All groups share one centre, and each spreads out both ways along 9 directions, with some noise.
(in the rows, 128 means zero)
Some rows, each with its group after it:
[171  92 119 102 174 144 133 119 125  88 133 122 155 123 127 134 124 197
 154 146]  Guf
[115 147 132 137 109 131 101  88 190 121 135 133 183 168 127  97 112 175
 125 145]  zibe
[135  85  98 133 109 141 115 118 128 152 125 124 122 124 117 143 135 122
 125 125]  Guf
[ 89 204 149 113 172 104 142 133 126  98 138 155 142 135 156 109 126 126
 121 154]  Guf
[128 128 133 143 145 137 142 141 159 114 114 150 116 172 127 112 155  78
  86  93]  rof
[135 107 116  92  91 100 123 118 160 121 116 174 143 172 109 102 121 184
 142 156]  zibe
[109 130 132 126 139 159 159 139 131 101 146 160  83 114 109 110 150  84
 135  77]  rof
[118 146 147  97 145  78 126  68 130 117 161 129  72  99 170 109 114 153
 153 124]  nadut
[110 155 141  83  83 116 112 133 122 145 103 135 178  57 138 147  95 200
 121 152]  nadut
[145 136 156 117 125  99 134 128 107 145 127  92 142 118 131 150 114 132
 152 170]  nadut
[122 116 115 116 167 110 139 106  98  95 155 121  79 155 136  96 155 102
 162 144]  rof
[156  96 136  91 113 110 125 131 131 115 118 123 112 104 149 121 117 178
 126  96]  Guf
[116 164 167 121 133 120 123  69 155 117 161  91 166 129 145 111 110 164
 165 164]  nadut
[131 140 127 139  83 113 109 133 137 108 120 151 118 165 100  90 107 159
 138 117]  Guf
[139 153 166 118 176 157 157 142 163 111 128 127 192 111 150 149 123 154
 109 121]  rof
[176 114 122 139 157 119 141 117 121 122 130 175  76 120  92 157 103 141
 149 117]  zibe
[128 105 114 142 115 112  97  63 118 133 127  97  91 133 109 118 136 113
 148 152]  pesa
[148 101 149 106 183 143 189 181  98 126 121 112 104 104 144 164 164  62
 119  99]  zibe
[ 99 115  85 134 100 160  99 112 127 113 106 164  88  98 102 109 146 118
 100  91]  nadut
[113 168 175 127  71  96 133 150 137 159 135  89 182 159 138 113 106 131
 144 162]  Guf
[153  63 111  79 112 121 130 103 123  95 137 133 111 133 109 104 131 192
 178 138]  pesa
[111 181 145 100 160 109 170 194 110 112 123 180 142 134 140 131 124 123
 123 146]  tirep
[120 182 174 130 144 166 148 102 133  88 134 142 124  57  96 129 107 139
 153 105]  tirep
[152 106  94 182 177 159 124 101 139 117 138 153  91 153  97 142 137  97
 128 112]  tirep
[120  95 107 121  94 107 110 101  92 144 111 114  54  96 114 129 148  82
 129 121]  nadut
[135 146 147 133 133 104  96  78 135 100 108  91 157 150 131 101 122 158
 129 172]  rof
[ 99 160 150 103  70  99 119 150 130 159 118 130 146 101 149 126 106 146
 114 127]  zibe
[ 87 130 120  78  92 115 108 116 126 140 109 123 148  71 163 122 134 160
 103 131]  nadut
[134  85 109  69  99  91 129 160  70 123  89 115 123 125 127 122 146 144
 134 168]  nadut
[116 148 161  73 147 124 151  91 130  79 135 139 128  95 121 106 129 162
 162 147]  pesa
[144 168 169 163 125 125 129 125 144 100 132 133 101 143 115 106 104 124
 131  87]  Guf
[159 115 138  92 160 121 165 193 128 124 116 165 139 118 152 158 119 161
 111 102]  pesa
[120 123 123  80 146 141 128 165 139  76 107 136 191 138 160  92 144 186
  99 127]  pesa
[153 113 154 117 116 102 133  94 136 124 134 110 110 136 118 121 118 147
 160 137]  tirep
[120 155 101 108 127 104 132 141  77  99 117 201  88 118  78 124 109 153
 161 172]  zibe
[121 193 192  99 101  78 138 109 140 105 159 128 127 121 142  91  82 183
 178 134]  nadut
[159 102 151 100 175 141 154 123 208  80  94 178 157 168 129 114 152 155
  81  96]  rof
[ 95 108 107  99  91 125 101  90 119 125 116 110 118 105 133 101 149 130
 122 138]  nadut
[106 196 173 107 135 115 165 132 103 110 137 160 106  82 101 132 109 116
 163 144]  tirep
[148  92 114 121  70 102 120 144 119 164 114 149  83 118 112 143 108 143
 133 107]  pesa
[122 147 167 111 121 156 171 157 149 125 166 121 174 118 130 127 116 146
 164 115]  pesa
[109 117 110 123 202 120 133  90 135 116 142 123  85 140 177 119 176  71
  96 116]  Guf
[164 131  95 171 222 143 136 159 124 117 133 174 117 155 134 166 123 122
 100 120]  tirep
[171  77 123 125 174 106 160 131 126 154 143 133  86 148 141 168 138  97
 137 130]  pesa
[118 136 117 124 156 190 152 169 153 107 133 173 169 114 124 136 134 142
 108  94]  rof
[135 145 120 134  60  74  86 117 117 157  95 161  98 114 106 131  82 164
 122 139]  rof
[116 167 141 141  99 120  99  80 163 125 138 136 155 129 115 109  97 175
 142 149]  zibe
[213  93 127 161 132  87 121 145 133 138 117 145  93 183 114 148  89 165
 132 112]  tirep
[144 100 133 115 111 138 101  91 123 101 103  86 128 104 117 108 137 152
 127 121]  pesa
[105 136 143 123 101 125 118 135 166 128 101 118 172 162 143 100 146 119
  82 127]  rof
[104 123 118 125  72 110 122 111 175 147 125 159 158 208  90  99 136 126
 135 178]  zibe
[ 79 137 123 129  51  76 104 105 158 198 147 122 101 150 165 108 127  92
 115 120]  nadut
[159  76 106 127  46 120 109 159 126 173 113 125 154 149  98 146 101 175
 145 148]  Guf
[ 86 196 120 137 129 126 116 119  96 106 132 154 134 116 103 111 112 133
 150 178]  zibe
[158  73 115 110 126 122 135  97 123 119 144 122  97 135 109 127 131 148
 170 133]  pesa
[160 145 155 117 159 144 138 122 128  69 135 131 163 119 112 116 100 203
 164 140]  Guf
[107 121 176  83 134 142 139  62 164 125 157  55 166  91 163 117 151 137
 151 137]  tirep
[100 159 148 158  63 130 125 127 139 174 123 131 119 114  97 138 116  78
 120 117]  zibe
[135 179 134 100 139  75 110 138  69 107 128 134 133  95 147 129  77 210
 160 176]  rof
[ 92 168 175 116 128 156 123  75 135 117 143  67 164  58 144 121 127 131
 144 137]  tirep
[107 173 145 158  65 100 123 166 142 162 124 146 132 171 119 111 107 104
 113 121]  Guf
[156 133 129 100 164 102 110 134 107  96  97 126 145 108 160 131 113 192
 108 144]  pesa
[128 112  95 150 137 110  97  83 174 142 144 137 147 203 139 113 130 150
 122 161]  zibe
[107 113  74 134 156 139 128 131 128 127 132 174 110 154 127 126 155 100
 110 135]  tirep
[114 164 160 115 132 130 123 142 156  96  98 118 196 146 151 100 132 153
  88 134]  rof
[114 146 144 161 106 185 131 138 166 104 119 138 148 133  93 104 137 103
 109  79]  tirep

New rows, each followed by its group:
[135 138 141 144 145 191 139 148 105  68  98 122 151 104  75 121 141 114
 128 117]  nadut
[ 96 203 171 164 126 162 129  97 124 119 137 101 147  89  98 127 117  93
 148 140]  zibe
[ 96  86  92 111 103 110 145 140 113 192 167 128  87 132 149 144 153  80
 146 132]  rof
[127 115 115 159 164 150 118  91 147  93 128 118 124 181 114  95 162  91
 119 132]  rof
[158 133 124 125 183 126 140 129 115 112 131 146 134 122 126 154 114 160
 141 150]  nadut
[ 96 144 119 114 115  94 122 145 134 138 120 150 121 160 158 101 140 113
  96 125]  Guf
[162 101  74 144 199 132 101  83 120  80 142 159  95 149 123 117 125 175
 143 135]  zibe
[129 115 115 129 118  84 119 109 110 158 138 121  81 148 139 131 132 102
 140 149]  rof
[114 137  63 121 122 106  83 150 118 103 110 189 140 166 137  97 117 196
 103 152]  pesa
[101 199 152 123 164 101 133 130 138  63 142 151 148 190 146  62 126 148
 133 151]  Guf
[ 90 131  83  98  96 170 107 154 139 107 121 163 197 115 125 102 124 201
 120 137]  rof
[105 149 141 116 177 130 142  94 121 148 157  94 141  87 170 156 140 100
 134 156]  tirep
[122 111 115 114 133 120 135 142 149 129 119 154 127 163 141 116 147 115
 102 120]  rof
[141  87 100 116 106 103  92 123 146 148 122 127 112 125 178 121 121 171
  96  88]  zibe
[122  96  87 125 132 121 105  81 123 108 154 121 124 177 119  94 142 155
 165 174]  pesa
[ 78 162 142 138 126 166 114 125 128 116 139  63 207 131 152  98 149 118
 123 157]  rof
[170  80 129 134 192 148 143 115 171 132 142 109 146 150 167 154 141 138
 110 102]  tirep
[134 136 105 118 134 101 108 121  96 117 131 144 120 124 130 125 105 178
 150 161]  rof
[111 187 121 175 118 161  85 114 126 100 122 136 155 114 102 104  98 158
 123 123]  pesa
[ 91 122 100  74  92  63 110 130 148 162 139 161 119 149 193 100 129 161
 107 136]  nadut
[ 67 132  81 122  97 185 102 149 130 127 139 114 218 130 140 103 146 162
 121 159]  rof
[176 101 114 102 123  78 120  95 134 128 113 193  72 117 103 147  90 193
 146 133]  rof
[157  88 115 132 125 121 139 167  75 130  95  99 128 163  88 144 149  89
 139 173]  nadut
[130 110 115 128 155 161 114 103 135  73 104 125 132 129 109 103 156 130
 110 117]  pesa
[ 98 157 139 142  81 113  85  91 124 125 112  75 151 139 125  91 127 126
 126 164]  rof
[132 106  95 159 160 182 117 105 143  94 133 138 126 151  93 114 150 115
 127 117]  Guf
[115 147 127 105 170 173 126 125 146  88 117 135 194  89 145 129 132 182
 108 136]  nadut
[154 150 138 152 134 168 123 119 139  58 124 157 129 127  76  96 101 179
 150  99]  Guf
[106 162 132 129 122 115 125 126 148 138 134 141 163 159 135 120 120 136
 124 162]  zibe
[ 97 142 154 128 111 133 115 101 154 105 117  74 172 163 141  80 162 101
 108 142]  rof
[ 86 191 169 134 105 164 123  77  96  84 130  86 131  59  80  99 123 114
 173 146]  zibe
[140 130 147 111 113 118 132  66 129 128 144 156  68  51  93 147  94 158
 175 116]  tirep
[105 129 171 120  43 103 117 103 128 184 125  53 128  94 137 131 124  97
 139 131]  pesa
[132 105 134 104 133 117 142  91 143 136 145 134 101 114 128 132 131 128
 150 129]  tirep
[103 173 117 136 113 117  92 146 109  79  99 136 147 157 125  72 126 151
 107 142]  rof
[122 136 167 147  96 131 139 119 137 173 156  70 141 117 131 145 120  94
 154 127]  pesa
[118 159 158 101 126 145 147 139 136 111 133 139 158  79 132 131 112 165
 136 114]  rof
[128  95  83  94 152 115 121 124 117 122 125 159 125 136 141 131 140 161
 127 156]  Guf
[101 130 141  93 120 111 144 150 141 146  91 138 125 116 156 132 160  83
  70 112]  pesa
[133 162 148 164 168 149 142 113 107 116 153 121  99  97 110 146 117  96
 156 117]  rof
[129 154 135 168 125 131  90 113 163  99  82 124 159 185 113  94 134 123
  73 130]  rof
[131  88  94 144  86 130 117  98 131 143 154 144  84 154  84 117 126 124
 169 131]  pesa
[114 166 158 109  43  47 105 146 114 178  95 128 113 114 148 130  90 138
 109 141]  rof
[142 132 141 145  76 147 110 119 136 107 116 137 118 112  80 109  99 165
 147  94]  Guf
[ 78 177 104 114 106 110 122 172 109 131 118 181 151 148 122 110 123 136
 117 169]  zibe
[123 111  74 169 130 117 115 158 126 183 123 169  95 162 132 157 135  75
  89 118]  tirep
[125 139 130  83 164  81 141 133 124 122 142 167  89 109 182 128 121 153
 120 107]  nadut
[ 84 167 122 124 130 108 101  57 122  95 140 130  89 128 121  79 140 114
 145 155]  Guf
[127 163 109 142 172 135 118 110 123  88 136 175 135 144 103 118 113 164
 145 160]  zibe
[136 109 125  90 156 144 137 130  95  77 121 120 107  86 132 112 144 150
 141 111]  zibe
[112 111  78 157 132 147 100 161 140 115 111 132 165 210 138  95 160 116
  82 133]  tirep
[115 131 102 140 137  88 129 135 155 164 155 181  81 168 170 125 127 104
 100  96]  nadut
[118 125 128  83 169  94 122  85 118 151 136 118 105  58 194 159 130 145
 116 133]  nadut
[153  83 130  97  92 128 121 111 166 108 111 144 127 132 120 106 126 185
 129  94]  zibe
[135 117 129 126 117 140 114 120 190 126  95 148 183 157 126 123 135 156
  77 125]  rof
[104 147 140 118 180 137 145 131 140 118 130 131 116 103 173 131 155  86
  89  94]  Guf
[135 125 129 144  79 152 136 203  88 130  76 132 138 126  68 140 135  90
 110 123]  nadut
[129 177 148 184 194 170 153 130 146 124 168 126 151 137 125 152 118  91
 140 122]  pesa
[139 180 174 167 116 119 103  96 141 128 103 103 138 108 108 135  95 130
 118 132]  rof
[107 166 113 147 106 135  93  93 123 102 128 155 116 116  93 101 105 162
 147 142]  pesa
[137 113  96 137 142 139 109 109 132 150 139 132 157 124 125 157 115 163
 137 162]  rof
[142 118 153 129 137  97 143  95  87 119 140  88  47 122 117 122 141  71
 165 128]  nadut
[138 163 178 139 152 128 139 149 134 139 129  84 177 111 168 151 109 130
 112 125]  tirep
[138 120 139 136 114 101 114 116 175 121  85 141 129 193 128 100 146 110
  73 117]  rof
[125 138 165  97 129  83 161 166 105 137 130 114 102 130 165 124 135  93
 127 117]  nadut
[112 117  70 119 122  82  86 120  79 141 130 138  84 125 155 119 125 146
 128 152]  zibe
[176 128 130 135 180 133 154 158  91  86 116 154 118 133  89 146 115 146
 152 144]  nadut
[148 136 154 147 199 185 183 153 122  88 129 140 122 121  89 150 151  70
 133 104]  zibe
[132 173 142 125 177 120 124 125 102  67 128 124 137 124 133 105 113 164
 144 151]  rof
[178  89 139  99 106  57 119  82 168 170 100 150 106 142 133 162 107 169
 117 151]  rof
[159 139 140 153 127 150 128 143 141  87 119 160 112 133  95 113 103 158
 126  73]  Guf
[ 78 184 140 158 103 125  93  81 176 145 149 102 193 166 144 100 118 137
 123 173]  zibe
[163 110 118 114 174 118 140  84 110 125 163 142  96  93 119 162 105 170
 186 156]  rof
[124 193 180 164 162 136 140 132 118 134 136  81 153  99 145 149 112  96
 127 132]  rof
[175 105 108 156 179 118 140 120 136 174 145 164 105 129 126 202 107 127
 129 134]  rof
[178 117 128 155 180 104 136 158 128 147 130 127 130 161 153 167 109 134
 112 127]  tirep
[ 92 203 185 162  90 163 150 176 169 163 117 134 180 103 126 144 111  81
  86  83]  zibe
[112 143  81 110 121 120 104 112 111  92 112 214  82 102  91 109 111 181
 137 132]  Guf
[134  98  84 153 142 124 131 128 133 144 134 176  78 173 106 135 144  84
 123 125]  tirep
[144 110  98 164 142 100 131 139 129 154 144 158  79 196 122 134 132  89
 129 129]  nadut
[ 89 156 154  99  72 131 119 152 158  98  97 151 117 100 154  71 136 137
  77  45]  Guf
[133 166 170 118 115  90 143 144 118 168 144 117 135  90 153 162  84 151
 148 140]  pesa
[140 141 146 167  75 135 134 182 133 191 122 137 116 100 117 170  96 101
 107  74]  pesa
[153  96 126 108 159  86 145 138 119 159 143 113 121 151 167 158 132 127
 136 155]  pesa
[162  67 111 131 122 103 123  83 146 147 142 124  83 163 117 134 133 123
 151 128]  tirep
[ 98 133  97 138 141 136 106 116 111  64 126 122 120 187 122  55 167 113
 128 140]  rof
